The first 5 rows are patterns. Each new row is the sum of 2 different patterns, raised or lowered, with some noise. Before adding, each is slid sideways (what falls off one end comes back at the other) and multiplied by a number that may be negative. Names go in the order of the patterns.
In the rows, zero is written as 128.
Known rows, each followed by the names of its patterns:
[101 139 118 159 114 129 134 128 128 134 133 101 144 140  94 115 138 152
 148 136 135 158 159 131 129 127 120 119  96]	(1)
[161 123 122 128 122 129 101 120 182  88 123 127 126 117  98  69 132 130
 138 120 128 147 107 130 124 126 107 111  97]	(0)
[133 133 128 107 120 117 164 105  69 127 138 134 131 120 103 125 124 135
 123 150 151 143 135 124 132 133 137 136 141]	(4)
[131 148 126 140  92 120 109 153 122 119 123 121  69 131 133 185 106 130
 133  79 131 124 128 131  74 126 116 187 133]	(2)
[124 110 118 117 185  98 105 114 161 128 111 107 139 143 149 149 105 103
 173 118  97 134 159 148 168 128 135 111 143]	(3)

New rows, each followed by the names of its patterns:
[104 110 122 118 124 107 134 133  99 117 155 125 120 108 108 114 124 131
 132  92 124 117  99  91 104 102 114 112 119]	(4) (3)
[125 130 112 115 102 141 113 111 115 115 124 106 117 144  99 115 118 120
 118 115  95 129 108 136 144 122 125 109 122]	(0) (4)
[128 155 132 129 126 138 132 103 151 139 105 120 147 157 159 124 138 154
 154 134 131 139 127  99 121 110 138 123 156]	(1) (0)
[ 97 135 134 131 136 129 185 127 134 120 160 131 111 109 119 129 157 142
 133 101 170 128 106 135 163 152 147 145 146]	(1) (3)
[104 124 115 111 113  98 116 124 136 107 118 124 116 116  74 117 131 116
 116 108 123 128 111 108 109 109 113 133 100]	(1) (3)
[143 125 135 147 127 138 110 144 133 131 109 147 138 140 129 125 125 114
 139 164 101 135 144 131 117 114  94 134 129]	(0) (3)
[154 127  85 170 155 134  92 118 137 139 105 100 114 116 146 153 103 157
 168 120 116  99 114 130 122 140 121 127 140]	(1) (3)
[115 101 170 117 127  73 128 126 124  95 111 146 121 133  97 139 127  81
 150 161 115 110  83 153 155 108 151 107 125]	(0) (2)
[120 144 178 148 137 131 107 126 157 160 110 127 165 132 141 129 114 146
 136 158 118 143 146 158 148  96 162 155 129]	(2) (3)
[123 150 123 173 146 144 146 145 114 148 167 173 131 171 159 119 138 136
 145 148 103 129 143 182 152 156 167 167 172]	(1) (2)
[148 140 180  75 142 148 198 151 143 158 149 177 176 175 118 119 167 182
 128 158 187 169 195 133 156 194 132 151 140]	(0) (3)
[144 136 134 171 165 166  68 170 170 138 157 129 116 148 140 200 136 160
 117 153 152  86 173 156 184 125 162 142 168]	(2) (3)
[217 161 154 166 179 176 147 195 178 180 180 170 201 212 149 166 179 179
 186 165 191 170 110 220 185 156 175 193 198]	(0) (3)
[111 119 116 133 132  92 136 116 118 107 111 122 142 117 114 112 115 115
 103 123 113 121 130 130 130 114 111 148 119]	(0) (4)
[101 119 112 111  94 122 118 121 128 123  61 104 149 154  84 122 140  93
 144 114 119 110  88 116  99 157 113 154 115]	(2) (3)
[ 53 104  69  56  70  60 119  36  49  52 108  69  53  51  78  62  88  88
  74  42 108  65  30  78  96  86 103  52  76]	(2) (3)
[180 160 150 148 189 168 159 176 156 164 165 161 192 160 165 127 134 148
 137 189 130 121 158 174 149 163 152 137 159]	(4) (2)
[107 125 150 106 124 121 137 125 142 141 136 130  99 133 128 129 105 129
 136 139 118 116 107 113 137 143 113 139 152]	(4) (3)
[101 122 106 101 131 132 138  86 121 169 115 103  73  90 114 104 130 102
 140 136 135 111  82 141 135 131 128 113 126]	(2) (3)
[182 142  99 144 141 130  77 105  85 140 112 127 110 119  88 131 133 132
 125 140 136  64 126 129 136 120  72 108 103]	(2) (3)
[126 113 132 120 129 124 128 134 119 119 123 140 143 120 118 111 136 129
 131 131 116 140 120 113 144 136 136 118 124]	(2) (3)
[131 163 152 166 142 171 172 164 160 168 154 154 141 166 161 153 172 151
 140 147 145 195 138 116 133 157 156 146 148]	(4) (2)
[171  94  96 120 152  77 128 101 129 132 145 159 135  88 157 100  92 120
 134 147 153 118 125 117 141 135  74 111 108]	(0) (3)
[171 146 154 169 157 171 185 147 127 120 140 141 135 158 140 142 140 150
 156 162 123 168 157 156 118 165 215 150  97]	(0) (4)
[107 121 130 104 151 112 118 118  89 120 101 168 122 126 132 128 136 112
  99 111 136 115 117 115 128  88  95 145 157]	(0) (2)
[139 110 119 159 105 117 124 147 109 100 119 141 123 116 110 122 135  94
 106 126 125 116 124 117 172 146 117 136 102]	(1) (0)
[ 89  60  78  87  84  87  30 116 102  95  32  94 124  97  64  63  57  64
 111  99  43  83 109  61  38  53  42  80  71]	(4) (3)
[122 151 114 130 137 135 122  57 146 142 137  91 121 134 140 106 108 100
 104 157 151  86 114 166 148  95 101  82 121]	(4) (3)
[ 91  87  50  61  49  87  64  51  52  53 109  41  46  60 118  78  67  21
 100 136  90  80  47  45 119  84  46  80  92]	(4) (3)
[ 94  94 182  98  82 149 156 130 139 103 119 100 110  95 104 110 110 177
 100 125 126 143 129  82 112 130 130 140 138]	(1) (3)
[175 186 139  98 146 190 133 110 142 128 144 156 151 150 152 112 116 117
 120 132 135 149 134  84 157 126 129 129 140]	(0) (4)
[100 102 137 137 108 103  96 110  90  76  85 106 113 109 113 109 124 116
 100 114  95 135 118 115  82 128 154 111 120]	(1) (4)
[125 133 125  96 140 100 212 119 136 138  95 157 167 131 133  79 137 122
 173 149 134 154 132 158 115 147  97 160 131]	(0) (2)
[ 98  81  76 136 136 150 133 162 173 103 142 105 143 114 113 104 165 123
 124 153 116 127 136 137 178  77 113 126 129]	(1) (0)
[113 116 110 126 133 163 113 138  72 132 124 115 124 159 109 109  95 122
 107 139 165 106 101 104 110 150  94 102  72]	(1) (2)
[135 133  90 151 159 125 111 144 124 135 161 127 134 101 127  95 114 107
 112 127 120  95 116 120 138 110 121 127 125]	(4) (2)
[158 169 129 155 161 161 151 207 145 144  87 167 136 157 196 143 153 146
 149 193 149 179  79 145 146 130 149 127 165]	(0) (2)
[123 103  52 141 113 106 103 113 129 153 103 103  97 121 110  93 111 111
 131 110 124 119 134  80 119 113 107 110 106]	(0) (4)
[ 74  77  75  63 101  62  84  28  55  70  71 102  70  67  60  64 100  72
  73  46  77  75  60  69  63  93  78  85  58]	(4) (2)
[137 141 100 118 105  89  94  71 119 103  84 128 112 110 104  96 113 124
 126  95 111 104 102  91 102 135 146 129 140]	(1) (3)
[135 152 102 151 125 119 104 147 119 124 134 121  71 127 135 168  91 119
 127  81 128 118 121 123  66 120 111 183 144]	(4) (2)
[120 121  67 112  88 148 127 114 154 107 130  92 114 103 144 117  91 125
 119  48 110 128 181 113 122 129  99 142 117]	(1) (2)
[113 168 125 120 107 110 145 120 113  75 118 121 111 127 119 158 142 128
 109 111 133 124 125 153 119 117  88 148 113]	(1) (2)
[105 131 117 123 130 133 131 135 100 112 111 115 120 118 136 121  80 143
 116 117 119 125 147 160 121 105 123 145 119]	(0) (4)
[144 145 150 110 142 135 169 139 138 170 128 120 118 142 132 159 135 122
 135 135 108 140 157 188 137 148 142 113 144]	(4) (2)
[149 128 126 116 149 116 107 143 127 151  98 103 115 139 109  99 116 132
 138 142 142 134 129 143 127  94 138 141 135]	(1) (3)
[174 137 126 130 153 112 116 131 138 198 111 117 137 181 135 119 115 139
 143 138 141 122 106 195 119 110 145 164 153]	(1) (3)
[105 134 208 159 179 151 142 130 128 129 108 144 123 189 105 109  83 172
 138 159 100 149 156 124 161 112 114 185  91]	(2) (3)
[131 129 189 152 125 156 174 167 175 139 151 133 164 144 135 139 139 192
 126 130 138 184 153 140 121 169 186 167 163]	(4) (3)
[117 133 146 152 105 106 100 132 127  82 136 129 115 105 124 112 136  89
 126 114 118 128 119 142  93  89 154 127 103]	(0) (3)
[116 158 150 134 120 114 125 125 118 117 136 128 130 127 111 134 128 152
 109  61 130 131 128 127 116 102 120 133 123]	(1) (4)
[162 150 149 149 169 191 158 131 130 183 149 128 141 127 146 145 185 128
 146 194 170 149  95 153 158 154 107 125 158]	(1) (3)
[150 135 176 194 142 146 117 153 143 157 167 145 157 145 172 143 168 109
 162 150 142 150 141 146 155 103 207 141 150]	(0) (2)
[133 152 139 126 141 140 145 138 167 148 145 161 148 141 137 139 144 148
 134 131 142 134 143 143 166 147 127 136 152]	(1) (4)
[ 93 115 116 116 111 119 129 124 126 124  98 125 146 106 129 112 116 124
 133 123 111 112 144  90 103 112 116 118 105]	(0) (4)
[134 126 171 135 145 105 131 133 121 125 187 121 133  69 149 128 121 173
 124 132 119 133 181 118 134  79 132 132 113]	(1) (2)
[105 115 114 131 119 135 123 126 107 124 125 128 149 156 134  92 128 187
 127 117 141 122 137 150 130 151 120 137  87]	(4) (2)
[149 150 158 129 164 151 151 146 154 160 154 133 158 155 160 166 165 141
 146 168 156 167 153 171 172 170 154 153 128]	(1) (2)
[134 134 126 130 116 122 166 108 131 147 138 136  98 112 172 137 137 127
 133 151 137 139 136 128 127 110 105 146 129]	(0) (4)
[148 137 111 128 106 151 126 121 118 127 103 103 132 106 116 147 128 107
  99  99 114 114 101 114 126 129  99 146 173]	(1) (4)
[121 118  80  98 111 129 101  99  96  97 148 146  66 124 122 113  83  91
  74 109 107 122 110 105 121 136 126  57 126]	(1) (3)
[127 132 112 121  73 172 120 115 120 126  94 166 125 170 101 130 124  68
 140 118 127 126  93 133 135 152 131 129 141]	(0) (2)
